There are 7 hidden switches. A switch that is on adds its own fixed numbers to the row, and there is some noise. The rows also spread widely along 12 directions, which tell nothing about the answers.
In the rows, zero is written as 128.
Some rows, each with its switches (1 for on, 0 for off) after it:
[160 129 129 143 128 195  91 130 125 138 159  89  81 199 127 142 108 129
 131 146 145 149 133]	0 1 0 1 0 1 0
[165 126 126 114 129 184 104 151 139 103  97  94 158 128 135  90 122 152
 115 151 132 172 150]	0 0 0 0 0 0 0
[126  94 170 118 188 174 157 109 115  98 100  87 150 101 103 140 137 124
 131 142  61 172  91]	1 0 1 0 0 0 1
[143 159 124 113 108 128 161 139 131 166 137 148 133 165 141  91 118 103
 155 127 152 180 137]	1 1 0 0 1 0 1
[ 89 124 109 127 141 158 118 166 118 122  97  97 136 140 112  73 138  81
 135 152 104 117 127]	1 0 0 1 1 1 1
[125 109 133 102  72  93 131 101 122 127 106 140 114 149 150 148 134 145
 197 145 126 155  96]	1 1 0 1 1 0 1
[131 130  93 102 144 130 156 102 107 124 132 145 138 141 123 116 143 141
 128 158 101 141 123]	0 0 0 0 1 1 0
[ 80 165 104 120 168 173 104 177 126 162  79 134 154 179  98  86 138  90
 126 123 126  95  92]	0 0 0 0 0 1 0
[138 128 101 118  92 132 133 136 121 114 134 120 111 147 146 126 124 138
 140 156 132 144 166]	0 0 0 0 1 0 1
[109 126 100 152 132 165  89 128 123 135 123 117 101 187 131 149 126 109
 119 141 103  81 104]	0 0 0 1 0 1 0
[124 148 181 116 160 103 202 122 127 122 114 170 172  87 124  69 117 140
  94 116 134 170 150]	1 0 0 0 0 0 0
[ 97  89 126 132 105 113 106 112 108  96 130 110  90 114 115  87 134 142
 121 160 133  92 145]	1 0 1 1 0 1 0
[104 124 131 114 143 139 163 152 112  87 105 116 121 110 108 123 124 159
 140 150 112 145 140]	1 0 1 0 1 0 0
[101 117 117 127 156 133 133 107 118 104 118 106 129 139 101 135 145 143
 129 146  80 123  84]	1 0 0 0 1 0 0
[134 109 167 137 128 119 143 112 144 117 115  93 115 114 138 103 126 116
 147 128 125 174 126]	0 0 1 0 0 1 1
[134 108 119 161 139 127 149 107 143  96 177  36  89 137 121  91 132  94
 112 148  88 156 157]	0 0 0 1 1 1 1
[150 141 145 147 132 134 175 117 152 103 113 114 152 134 161  93 111 106
 119 127  94 193 158]	0 0 0 1 1 1 1
[158 146 106 107  89 174  96 105 112 144 148 151 129 192 141 100 129 120
 123 157 140 159 170]	1 0 0 0 1 1 1
[151 137 149 107 103 171 114 129 122 142  93 143 138 167 156 154 125 135
 166 139 126 171 134]	0 0 0 0 1 1 0
[131 102  87 136 141 174 101 124 103 117 155  83  69 173 109 138 127 137
 137 183 135 125 121]	0 0 0 1 1 1 1
[133 118 124 139 132 161 110 111 118  83 112 137  99 159 132 145 108 174
 111 159 135 136 139]	0 0 0 1 0 1 1
[152 134 115 129 154 151 151 131 129 136 154 104 123 142 125 110 118 123
 112 141 123 151 128]	0 1 0 0 0 0 0
[105 110 140  88  94  98 125  94 113 118 106 130 146 130 122 129 163 133
 149 139 102 126 117]	0 0 0 0 0 0 1

New rows, each followed by its switches (1 for on, 0 for off):
[151 122  78 152  71 102 102  62 137 171 173 130  95 175 168 107 137  90
 145 141 113 115 113]	1 0 1 0 1 1 0
[130 122 123 106 126 175  92 143 104 124 155  90 108 148  94  80 140 132
 106 162 156 127 176]	0 0 0 0 0 1 0
[108 124 100 148 139 105 139 110 123 108 202  74  60 164  88 114 128 138
 101 145 131 103 133]	0 1 0 1 0 0 0
[115 137 138 148 143 169 129 134 138 106 141  75 116 163 110 138 127 112
 103 119  82 133 143]	0 0 1 0 0 0 0
[120 108 119 113  84 146  90 153 112 129 104 110 107 131 136 127 132 140
 168 163 144 118 131]	1 0 0 0 1 0 0
[150  81 126 121 108 162  94 140 113 162 116 100 135  97 153 104 134  97
 146 165 126 112 115]	1 0 0 0 0 0 0
[133 129 172 151 132 134 127  85 149  76  98 126 139 149 138 130 117 164
 104 122 100 164 124]	0 0 0 1 0 1 0
[125 133 129 143 128 178  95 108 128 116 110 133 144 178 135 144 125 116
  94 130  82 119 118]	1 0 0 0 0 0 1
[112 131  87 119 158 136 140 156 119 103  92 134 135 121 118 115 124 164
 118 155 127 112 114]	0 0 0 0 0 0 0
[126 122 102 104 120 175  95 134 107 124 138  97 101 185 109 116 134 119
 146 164 120 135 131]	1 1 0 1 0 1 1
[129 111 149 133  89  98 136 114 124  99 132 123  83 133 144 163 114 178
 145 144 146 133 140]	0 0 0 1 0 0 0
[125 109 144 114  95  74 143  87 139  81 125 100  93 138 127 141 131 173
 171 141 116 168 105]	1 1 0 1 0 0 1
[104 135 148 112 144 134 129 100 111 135 139 122 101 174  97 160 143 132
 147 133  95 128  94]	1 0 0 0 0 1 0
[155 155  99 150 124  99 144  88 149 154 178 132 100 167 143  78 117 115
 109 128 139 146 130]	1 0 0 0 0 1 0
[109  86 137 115 140 164 124 137  97  75  90 111  96 117 120 178 129 171
 151 185 106 127 131]	0 0 0 0 1 1 1
[153 130 112 124 133 148 162 151 117 168 169  99 103 130 139 116 120  91
 148 148 127 152 141]	1 0 0 0 1 0 0
[119 125 187 127 105 161 116 132 140 121 108  76 137 154 133 123 141  83
 149 121  91 172 154]	0 0 0 0 1 1 1
[110 128 122 130 117 140 115 102 128 140 147 103 144 172 112  90 151  83
 108 127 101 123 126]	0 1 0 0 1 0 1
[114 102 118  82 139 135 140 127 103 168 119  95 146 123 109  95 165  69
 181 146  94 143  78]	1 0 1 1 0 0 1
[143 108 164 153 114 162 134 139 137 124  68 146 181 106 178 105 107 107
 115 131 114 143 136]	0 1 0 1 1 0 0
[166  98 129 107 101 148 117  92 104 147 146 144 136 122 149 111 135 129
 117 162 145 142 151]	0 0 0 0 0 0 1
[141 118 130 137  82 101 102 110 153 102 137  86  98 133 141  64 126 134
 128 147 146 154 162]	1 0 0 0 0 1 1
[195 120  84  88  97 108 177  98 105 164 211 109  87 129 148 127 135 129
 175 172 135 186 151]	1 0 0 0 1 0 0
[144 128  43  97  99 125 135 109 122 100 119 119 137 165 145 138 145 153
 163 165  83 143 109]	0 1 0 1 1 0 0
[145 125 118 142 159 166 120  86 110 147 163 143 121 165 117  99 121 118
  88 148 123 125 115]	1 0 0 1 0 1 0
[144 106 108 134  98  93 124  97 116 195 188 123  48 154 139 108 125 102
 172 152 191 123 107]	0 1 1 0 0 1 1
[ 98 157 168 177 122 137 132 156 155 108  63 170 135 151 164 139  90 127
  99 100 119 106 150]	0 0 0 0 0 1 0
[145  73 157 125  55 145  86 111 109 153  87 160 108 120 190 152 121 112
 179 158 152 119 127]	0 0 1 1 0 1 1
[123 119 186 114 103 115 138 139 138 132  76 112 154 108 144 101 130 123
 179 127 134 178 110]	1 0 0 1 1 0 0
[137  92 157 126  96 114 139 100 110 155 155 134 129 102 148 106 134 102
 109 142 133 107 155]	0 1 0 0 0 0 0
[130 175 109 155  96 119 152 142 153  94 125 140  91 190 155 124  91 147
 127 126 142 167 180]	0 0 0 1 1 1 1
[112  78 165 115  73  75 105  92 123 141 140  92 100 104 128  59 154 105
 169 155 158 136 129]	1 1 0 0 1 1 1
[128 133 123 163 150 157 134  94 141 136 165  76 118 172 116 106 132  75
 105 123  76 148 112]	1 0 1 0 1 0 1
[131 133 140  99 106 162 119 112 110 143 131 121 126 176 120  99 140 103
 159 144 126 174 139]	1 0 1 1 1 1 1
[135 141 133 188 105 127 143 152 163  99 159  56  83 152 151 115  98 110
 108 122 119 146 178]	0 0 0 1 1 0 0
[133 119 151 133 105 152 151 125 133 105 106 100 121 138 159 162 125 101
 159 132  66 169 155]	0 0 1 0 1 1 1
[130 131 130 122 117 142 139 154 133  88  78 137 138 122 148 125 108 155
 128 144 121 148 150]	1 0 0 0 0 0 1
[165 138 115 139 180 153 160  89 128 123 146 136 118 153 126 106 109 150
 114 156 126 192 105]	1 0 0 0 1 1 1
[111 122 139 108  91 105 154  98 119  36  97 149 145 116 133 128 132 188
  98 140  91 143 195]	0 0 1 0 0 0 1
[154 135 102 127 100 155 153 151 138 128 103 104 104 156 182 193 114 103
 203 139  57 167 125]	1 0 1 0 1 1 0
[170 138 201 119 154 209 171 174 121 129 118 105 133 119 147 145  95 110
 135 132 111 210 187]	1 0 0 0 0 1 0
[138 109 143 112 125 157 115 110 106 145 150 117 130 143 113  92 137 114
 109 151 151 141 142]	0 0 0 1 0 0 1
[103 116 149 107 100 137 107 107 124  71 106  96 124 158 105 154 145 179
 148 143 100 144 125]	0 1 0 0 1 0 0
[118 116 129 132  74  95 159 134 127 126 121 118 101 128 160 141 122 116
 176 133 120 134 141]	0 1 1 1 1 0 0
[128 122 161 124 111 146 145 133 112 116 113 142  96 140 145 165 109 147
 152 138 138 147 155]	0 0 1 1 0 1 0
[148 119 135 152 122 170 131  97 124 113 124 138 109 167 155 187 109 136
 133 140  87 151 118]	1 0 1 0 1 0 1
[156 107 130 134 118 195 101 142 110 114 128 107 101 146 145 143 108 133
 123 164 119 134 160]	1 0 0 1 0 1 0
[141 121 112 122 129 190 127 143 121 175 110 115 166 156 153 121 135  47
 146 140  71 136 103]	1 1 0 0 1 0 1
[174 112 127 114 117 165 134  73 102 151 162 145 100 186 141 184 122 150
 158 161 136 175  98]	0 1 0 1 1 0 1
[137 131 136 130 119 111 138  89 129 133 163 112  95 160 121 123 126 137
 139 128 128 154 111]	1 0 1 1 0 0 0
[127 113  93 127 117 115 123 109 114 135 159 108  80 155 118 112 130 138
 152 165 149 131 104]	1 0 0 1 1 0 1
[136 124 188 183 143 136 175 117 151 150 164  77  82 144 142 127 107  64
 135 108 107 175 137]	0 1 1 0 1 1 1
[134 137 161 117 149 109 188 106 116 152 147 152  89 147 134 172 119 129
 156 129 132 167 114]	0 0 0 0 0 1 1
[ 95 108 196 147 142 137 163 109 124 105 117 108 157 106 119 130 137  99
  95 118  61 123 142]	0 1 0 0 1 0 0
[124 126  90 154 108 111  90  80 150 113 146 107  87 186 132 129 129 144
 122 139 109 104 100]	0 1 0 0 0 1 0
[130  71 119 148 190 166 147 108 108 115 154  59  81 115 104 153 127 117
 144 175  81 138  69]	1 1 1 0 1 0 1
[153 122  95 108 105 155 107 102 122 139 138 123 139 158 135  98 136 124
 130 147 110 141 124]	1 1 1 0 0 0 0
[130 137  73 148 118 145 147 140 122 109 173  91  64 172 138 135 110  97
 121 150  88 119 174]	1 0 1 1 0 1 1
[126 138 119 174 175 147 169 117 145 157 135 109 139 153 138 134 118  74
 107 113  67 127  78]	0 1 0 0 1 0 0
[118 107 109 110  86 129 133 116 112 100  81 142 134 121 164 157 138 129
 170 154  63 122 134]	1 0 1 0 1 1 0
[ 94 137 160 106 125 154 136 145 114 104  83 126 133 151 106 155 135 155
 161 128 119 151 124]	0 0 1 0 1 0 0
[139 108 159 134 115 179 109 130 121 155 123  98 133 144 144 154 135  92
 143 137 104 135 122]	0 0 0 0 1 0 0
[ 78 145 110 179 127  92 158 131 149 105 130 112 111 137 129  96 119 102
 101 112  86  91 133]	1 0 1 0 1 0 0
[100 124 114 106 114  82 141 126 117 151 140 106  67 153 114 150 145 122
 193 142 138 123  93]	0 0 0 0 0 1 1
[112 154 162 110 124 180 111 132 105 125 124 157 146 176 103 108 122 139
  93 127 145 134 161]	1 0 0 1 0 0 0
[114 151 155 106 147 120 168  98 125 149 116 143 137 171 112 156 138 131
 163 102 108 167  73]	0 0 1 1 0 0 0
[140 114 138 119 121 113 119  90 132 152 156  94  96 161 111 104 141 139
 166 145 170 174  84]	0 1 0 0 1 0 1
[150 154 138 103 133 140 170  86 109 130 165 173 132 165 126 112 125 127
  99 136 117 170 171]	1 0 0 0 0 1 1
[137 124 117  95 101 141 143 107 105 120 131 141 108 176 129 159 129 156
 175 154 135 169 122]	0 1 1 1 1 0 1
[110 146 150  87 116 151 144 164 115 165  65 172 183 128 144 106 140  87
 150 121 118 132 143]	0 0 0 0 0 1 0
[140 119 156 185  73  77 151 114 152 111 143 127  51 135 187 141  84 137
 148 136 157 151 160]	1 0 0 1 1 1 1
[151 131 108 100 107 108 170  76  99 108 175 159  95 155 134 156 128 170
 123 154 118 148 166]	0 0 0 1 0 1 0
[ 51 133 100 176 114  76 123 151 151 111  80 118  95 143 141 131 126 111
 142 122  96  55  97]	0 0 0 0 1 1 0
[131  97  92 125 111 133 140 134  96 160 182  90  42 153 128 165 121 115
 190 168 137 118 103]	1 1 1 1 1 0 0
[130 138 160 109  61 108 149 138 125 131 142 131 102 153 142 104 114 126
 154 121 177 165 189]	0 1 1 1 0 0 1
[ 71 117 105 121 105  55 139 112 125 131 107 135 114 118 129 115 157 112
 149 134 100  70 101]	0 0 0 0 0 1 0
[121 140 156 160 115 147 121 132 148  99  77 141 115 162 149 111  94 143
 139 128 142 168 132]	1 0 1 1 1 1 1
[106 139 138 117 131 135 128 131 136 106 130  71 131 156 100  66 146  99
 119 129 109 156 155]	0 0 0 1 0 1 1
[105 108 131 124 170 150 120 131 123 108  79 102 151 117 103 116 141 150
 133 152 111 133  72]	0 0 0 0 1 0 0
[133 153 141 135 164 181 136 103 134  72 102 138 122 188 113 146 106 186
 113 139 116 192 132]	0 0 1 0 1 1 1
